The first 10 rows are patterns. Each new row is the sum of 3 different patterns, raised or lowered, with some noise. Before adding, each is slid sideways (what falls off one end comes back at the other) and multiplied by a number that may be negative. Names go in the order of the patterns.
In the rows, 128 means zero.
Some rows, each with the names of its patterns after it:
[108 143  74 125 124 148 112 144 156 120 142 158 178 128 104 137 125 119
 143  87  92  99 132 145 132 175 121 126 105 112 132 120 106 124 101 120
 156 152] -> K238
[155 138 127 126  95 123 132 121 139  96 145 136 115 102 132 110 116 138
 132 132 111 114 140 121 144 120 114 129 133 116 114 136 115 114 142 119
 143 149] -> K187
[128 123 131 117 144 122 128 174 131 126 111 135 154 156 135 140 107  78
 125 135 130 118 126 133 148 128 178 126  99 154 134 127 158 118 160 121
 143 104] -> K783
[152 134 108 115 104 126 127  88 100 135 136 165 116 129 113 128  97 157
  90 124 128 111 121  98 151 135 120 132 124 101 137 145 146  62 104 113
 110 151] -> K52
[107 168  93 159 134 116 154 109 118 121 144 160 128 168 132 103 153 141
 118 103 127 117 103 151 104 121 124 143 120 147 110 107 142 134 156 145
 155 160] -> K80
[162  83 134 113 134 132  84 137 129 107 103 126 105 140 139 106 106 104
 106 131 124 113 116 158 130 129 145 119 131 153 156 125 124 129 155 136
 119 126] -> K580
[161 118 124 124  97 115 131  81 116 115 135 135 150 167 150 115 144 167
 131 135 121 143 149 106 122 137 121 117 129 136 123 121 135 120 148 112
 120 119] -> K338
[139 127 125 131 160 124 118 142 149 155 139 140 100 154 138 171 167 161
 147 100 105 105 128 109 142 160 147 146 136 129 155 121 164 100 119 148
 102 120] -> K820
[115 126 173 161 151 121 134 131 124 141 150 112 105  94 136 123 125 145
 127 143 120 127 117 140 171 143 149 132 106 110 127 111 128  62 136 138
 135 162] -> K9
[134 161 102 107 125  98 156 139 118 133 112 111 113 126 124 143 125 144
 126 112 100  98 144 141 126 156 115 144 124 152 127 105 164  95 148 154
 113 139] -> K691

New rows. What belongs after each?
[143 138  95 127 127 140 154 117 166 103 183 100 159 135 125 140 112 130
  87 144 141 150 159 116  99 151 131 161 160 141 112 104 146  96 112 115
 137  66] -> K783 K80 K338
[130 141 101 109 130 127 116 102 106 119 112 141 164 129 148 106 124 146
 115 140 152 138 137 163 149 108 138 101 138 132 126 119 158 108 127 139
 122 121] -> K783 K52 K580
[ 98  47  83 104 124 118  68 113  35  77 108 131 102 114 118 100 103 112
 123  98  46 113 112  83 108  57  37  67  93 125  91 171  85 109  75 102
  93  84] -> K238 K783 K691
[126 158 158 118 176  78 141 142 122 177 120 133 120 148 139 145 143 133
 116 160 150 109 116 133 113 116 145 102 121 138 163  83 150 105  98 160
 144 157] -> K52 K80 K691
[194 217 189 190 159 169 160 172 144 188 176 174 173 204 127 203 128 215
 143 116 193 147 154 140 156 143 169 198 154 134 146 149 218 178 164 141
 193 155] -> K52 K580 K820
[ 93 107  94 135 129  56 132 135 122 105 137 101  57  95 155 123 104 108
  72  43 112  88 109 112  93  82 135 149 166 109  66 126  67 106  98  86
  48 122] -> K52 K820 K9
[116 133 122  99 119 154  98 134 120 148  85  84 120 107 155 161 155  88
 110 113  88 125 153  83 102  67 122  93 142 119 100 109 138 155 172 106
 139  50] -> K238 K820 K9
[103 136 137 115  81 133  96 136 145 101 115  79 108 100  81 139  73 166
  87 123 116  92 142 119 131  97  80 144  86 137 136  88  95  96 143 116
 112 123] -> K187 K80 K338
[131 156 185 182 182 130 157 102 160 162 148 171 129 151 164 174 172 138
 156 165 141 174 157 158 125 168 139 130 184 117 160 128 157 150 142 142
 145 147] -> K52 K80 K580
[173  84 129 114 105 143 134 231 128 116 190 103 129 148 134 137 162 171
 156 168 163  73 156  99 146 133 156 128 172 124 145 143 143 150 136 139
 110  73] -> K52 K80 K9
[ 85 107  88 116  97 152 105 115 109 128  89 143 104  90  96 102  81 137
  95  77  57 149  62 114  94  84  92  55 135 135 103  98 100  99 107 137
 164  60] -> K238 K80 K580
[ 64 127 106  47  90 107  72  63 115  77  91 149  72  81  62  74  73  66
  51  80 113  68 105 113 103  98  91 155  73  98 103 119 111  72  89 123
  58 122] -> K80 K580 K338
[158 151 133 158 197 218 211 174 158 113  90 131 135 146 179 186 169 175
 149 165 179 128 185 137 129 213 132 147 144 152 131 112 186 144 108 121
 169 183] -> K238 K783 K820
[143 137 127 150 121 155 132 120 145 154 122 143 152 130 121 148 146 139
 125  96 111 141 153 129 136  94 102 125 127 161 165 153 110 131 129 115
 125 108] -> K238 K187 K820
[ 95  99  66 136 131 121  91  75  87  41 120 108 145 113  92 126 122 104
 132 110  77  67 111  95 145 106 118  78 118  73  85 108  83  73  57  91
 132  84] -> K238 K783 K580
[140  93  88  96 165 108 111 134  89  91  91 117 126 152 100 115 122 110
  87 101 111 139 137 118 138 129  80 116 112 112 129 118 150  76 151 135
 109 135] -> K52 K338 K820
[121  96 128 102 147 158 112 109 161 150 165 141 114 108  95 103 138 122
  99  83 166 128 132 153 114 155 150 156 123 141 164 162 153 129 115 153
  80 130] -> K580 K338 K9
[ 88 138 131  92 120 114 106 119 120 102 104 121 123 123 113  94 108  86
 112  67 102  95  97 124 109 120 135 109 142 114 105 118 121  94 125 115
  91 110] -> K187 K820 K691
[136 135 119 179 110 144 160 144 149 109 146 150 106 149 129 116  79  98
 153 117 123  93 120 161 108 140 132 138 191 165 158 129  88 113 108 132
 147  73] -> K238 K9 K691
[133 145 141 114 175 137  95 167 137 147 113 156 132 118 179 120 150 138
 145 143 150 167  99 144 130 131 151 156 140 132 136 112 135 134 151 165
 126 134] -> K783 K80 K691
[ 83 120  59 162 150 139 149  99 101 160 155 114  80 133 135 154 121 146
  95  99  59 157  77 124 132  99 125 100 137 117 125 150 126 116 117 112
 119  64] -> K52 K338 K9
[123  75 110 100 112 121 113  82 165 113 104 151 134 131 108 125 107 135
 120 149  94 109  77 181 142 121 122  85  82  95 132 139 112 128  99 152
 155  94] -> K783 K52 K80
[129 167 151 125 135 116  73 103 122  91 119 153 117 127 126 120 138  94
  98 164 126  93 175 119 125 102 132 179 127 118 143 116 140 162 127  75
 135 142] -> K187 K52 K580
[152 102  88  61 102  60  99  99  40 101  62 116 107 127 104 106 121 141
  68  68  87  88 139 111  29  76 115 114 121 138 101 118  97 110 114 130
  85 138] -> K80 K9 K691
[148 178 177 202 141 218 171 180 207 178 178 185 204 171 152 194 164 172
 191 191 157 168 174 178 190 184 194 176 197 202 168 203 161 215 202 191
 194 152] -> K52 K80 K9
[124 118 143 161 144 167 137 138 137 159 123 123 131 125 140 162 135 145
 131 158 106 152 121 113 181 159 128 139 138 130 138 137 150 140 104 148
 127 133] -> K187 K783 K691
[182 113  76 123 132 127 132 154  76 108 128 133 146 152 164 103 128 155
 105  99 106  97  75 109 127 145 101 174  97  96 102 104 145 112  94 111
  91 101] -> K238 K187 K52
[ 85  56 106 118 140 127 110  82  73  95  87 161 121 125 133 131 108  51
 127 115 112 145 101 103 129 165 153  50 124 100  73 120 152 114  48 115
 111 110] -> K52 K338 K820
[163 156 154 173 162 204 153 133 154 176 187 147 184 132 167 171 185 196
 160 166 138 148 118 162 145 161 162 194 176 178 144 184 162 187 140 159
 182 141] -> K187 K580 K820
[141 146  99  58 108  92 112 175 115 132  54  47  72  46 111 104 122  99
 110  96  74 168  89  48  59  64  94  66 127 132  83 101  51 117 101  43
  95 136] -> K52 K820 K691
[104 155 142 121 128 136 123 139 136 169 106 132 144 137 118 129 139 146
 138 193 149 125 141 131 156 148 120 115 104 150 177 163 168 149 118 130
 144 154] -> K187 K820 K9
[117  95  80  64  57  95 101 149 161  98 129 107  90 102 115 135  71  97
 123  78 142 139  89 142 130  87 110 100  85  54 102 147  93 113  68  91
 115 111] -> K52 K80 K820
[170 193 141 153 160 132 146 144 163 136 123 173 108 191 152 131 136 160
 150 111 174 160 119 149 114 130 120 134 156 148 203 166 156 142 128 167
 107 149] -> K238 K187 K691
[165 168 160 174 126 185 168 171 180 165 175 127 181 160 161 160 193 159
 166 144 220 172 177 184 155 156 160 165 187 199 165 174 186 179 165 178
 158 171] -> K187 K52 K580
[ 73 112  99  47  94  83  93  65 126  67  96  87 110 100 114  93  52  92
 105 123 117 138 114  58 124  98 116 102  87  90  63  74  82  99 129  87
 129 101] -> K52 K80 K580
[133 143 163 166 157 152 145 140 172 201 216 164 182 136 115 155 151 170
 176 199 178 121 177 124 189 175 189 159 152 161 194 156 178 150 152 176
 168 134] -> K80 K820 K9
[128 174 107 146  90  81  99 103 109 135 104  64 122 123 169 150  96 141
 124 120 135 107  85 104  89 141 144 133  94 133  90 129  75 128 102 141
 133 131] -> K238 K783 K338
[156 127  95 106  92  96  83  71 143  58 189 117 106 163 108 162 135 128
 107  56 140  99  95 120  72 105 123 167 107 123 111  81 132 134 149 135
 154 103] -> K80 K820 K9
[225 187 132 171 146 112 151 161 114 102 105 126 156 172 112 153 109 177
 148 184 123 106 184 106 174 167 179 221 102 179 144 201 171 156 151  92
 148 119] -> K238 K187 K80
[121 145  94 150 156 132 111 106 134 112 171 146 131 116 106  97 136 150
 151 154 150 163 130  95  94 142 123 130 132 172 103 164 165 128 174 139
 147 156] -> K187 K820 K9
[143 144 157 116 119 128  94 104 135 174 127 128 142 120 147 137 139  98
 134 133 134 170 136 124 110 132  86  99 143 116 121  80 111 147 110 152
 166 128] -> K238 K783 K80
[111 133 129  94 114 161 121 129 146 155 163 135 138 112 157 132 156 176
 161 142 108 125 108 122 111 122 150 141 143 135 116 152 120 147 101 114
 132  96] -> K187 K338 K820
[113 108  77  95 113  93 123  73  60 119 117 103 138 123  94  68  64  79
 112  63 107  92 101 101  76  72 123  87  93  70  90  92  66  54  82  60
  66  92] -> K187 K338 K820
[142 183  81 102 113  71 158 104 129 102 143 116 113 113 136 115 120 144
  86 115 100 114 136 111 106 136  97 159 171 141 112 112 156  97 144 122
 120  99] -> K187 K783 K691
[147 104 170 129 124 144 126 126 137  93 186 147 156 143 137 159 153 148
 151 201 145 137 151 178 139 107 107 158 129 129 132 178 108 173 140 122
 169 133] -> K187 K52 K338
[ 92 135 122 125 139  99 163 118 115 123 116 107 119 148 108  99 116  79
 124 114 133 104 140 117 111 116 136 119 152 141 101 128 124 109 122 114
 102 120] -> K783 K80 K820
[158  89  98 104 135 145 146 164 147 136 121 122 151 119 115 111 123 160
 136 127 143 155 148 132 150 128 120 147 143 176 134 121  67 161 125 162
 183 162] -> K187 K820 K9
[171 124 126 144 153 118 159  64  92  91 137 171 136 199 134 140 104 107
 124 131 124 127  92 127 137 176 127 134 103 153 131 159 136 150 149 146
 173 161] -> K238 K580 K820
[100  94  73  72 109 115 175 146 166 125 196 146  98 137 125 137 117  93
 153  97 172 157  80 132 113 173 170 163 142  98 122 188 131 120 124 103
 135 194] -> K52 K820 K9
[162 124 102 125  86 136 133 141 177 102  99 162 153 176 143 149 130 136
 137 153 123  97 140 153 126 153 148 154 154 142  97 108 145 153 170 159
 131 110] -> K238 K783 K9
[114 108 122 111 103 119 124 105 102 120  75 137 143 138 141 131 137 130
 118 128 144 126 117 106 150 128 114 120 124 102 124 102 138 121 119 128
 131 140] -> K238 K80 K338
[118 135 127 149 166 154 132 131 152  95 141 113 103 107 116 110  93 130
 139 128 121 156 121 149 127 137  97 103 114 110 133 141 155 122  90 117
  92 130] -> K238 K52 K9
[152 156 141 102 121 128  96 103 126 149 130 165 163 126 173 150 153 145
 138 133 121 169 152 130 145  99 128 141 141 152 143 158 130 148 113 140
 147 162] -> K338 K9 K691
[191 155 135 190 120 123 121 146 121 129 108 127 148 117 119 131 109 137
 105 167 126 144 116 166 127 132 141 143 164 124 103 142 140 151 129 136
 125 111] -> K783 K52 K338
[108 113  89  84 139 149 115  98 173 158 117 135 176 113 156 156 121 136
 135 133 183 170 142 105  81 103 110  79 152 121 170 104 142 137 138 163
 187 127] -> K187 K80 K820
[133 115 149 118  87  87 112 131 148 135 154 100 131 112  90 119 121  97
 104 115  91 144 143 123  99  84 102 100 154 125 155 142 130 139 130 181
  85 114] -> K238 K52 K80
[121 140 102 114 106  96 101  88 133 144 112 127 117 145 112 111 132 140
  68 114 121  78 103 101  39 101  84 130 112 155 148 131 114 155 162 125
 125  80] -> K783 K338 K9
[ 86 104 118 140 108  76 134 110 110 116  86 162 135 125 121 140 124 172
 174 165 126 108  85 112 136 122  97 142 120 139 150 128 148 152 167 107
 107 124] -> K338 K820 K9
[197 120 136 129 158 156 156 146 162  93 110 107 148 129  75 121 132 133
 115 194 116 117 166 114 133 125 101 171 145 128 118 164 119 130 136 149
 141 145] -> K187 K783 K580
[136 151 116 143 100 143 174 139 111  82 121 133  87 182  91 160 145 152
 167  97 157 150 113 132 114 141 120 145 180 100 120 163 162 136 153 178
 100 197] -> K238 K52 K80
[139 117 110 111 104  92  79  94 113  74  88 105 119 123  79 135 115 141
 104  98 131 117 100 124 131  86 102  87  80 114 115 131 123 123 125 128
 105 101] -> K580 K338 K9
[107  83 101 121 104 112  98 117 105 106  77 146 103  93 131 103 103  99
 125 119  94 135 112 114 136 122 102  90 101 118 131 141 128 149 105 119
  92 114] -> K52 K338 K691
[152 207 172 194 232 166 183 159 225 133 189 169 179 201 159 152 162 146
 184 160 178 141 217 129 206 143 169 218 174 203 170 237 185 152 203 193
 164 196] -> K238 K52 K580
[136 125 105 120 107 112 139 117 117 106 134 142 111 134 116 112 125 128
 103 117 130 137 125 126 108 112 114 118 117  92 104 121 138 135 119 120
 152 148] -> K80 K820 K9
[132 118 116 127 106 113  90  72 129  74 122 105 104 100  57  64  67  68
  57 131 128 110 113  91  98  97 141 133  77 126  91  56  84 118 121  85
 134  78] -> K238 K9 K691
[113  72 103 147  88 113  88 132 135 103 132 122  77  89 108 106 136 126
  99  80 103  74 116 117  94  96 116 106 134 136 121  85 120 158 125 139
 129 132] -> K238 K52 K580
[147 169 126  87 123 138 164 159 138 144 175 187 117 139  82 120 144 110
 159 158 116 165 140 163 120 142 167  97 135 127 124 121 149 128  95 104
 202 179] -> K52 K80 K691
[103 131 142 167 120 136 171 114 137 120 136 156 127 123  93 158 105 137
 171 137 129 132 161 211 116 144 103 105 161 132  95 123 135 135 143 141
 125 125] -> K187 K9 K691
[136 159 123 150 138 131 162 174 146 132 102 120 109 147 167 169 160 149
 127 191 116 172 155 125 127 149 131 168 145 154 131 174 121 107 146 136
 116  87] -> K238 K187 K80
[ 91  74 114  71  94 121 131  89  60  78 112  95 105  98 118  62 101 111
  92  96  45  79 107  69  55  84  74 115 102  78  67  63  65 104 108  85
  85 129] -> K187 K580 K9
[134 181 151 150 135 142 130 157 131 158 160 180 147 128 152 140 130 186
 145 161 124 152 165 139 156 164 188 115 153 152 125 161 156 146 150 141
 163 162] -> K80 K580 K338
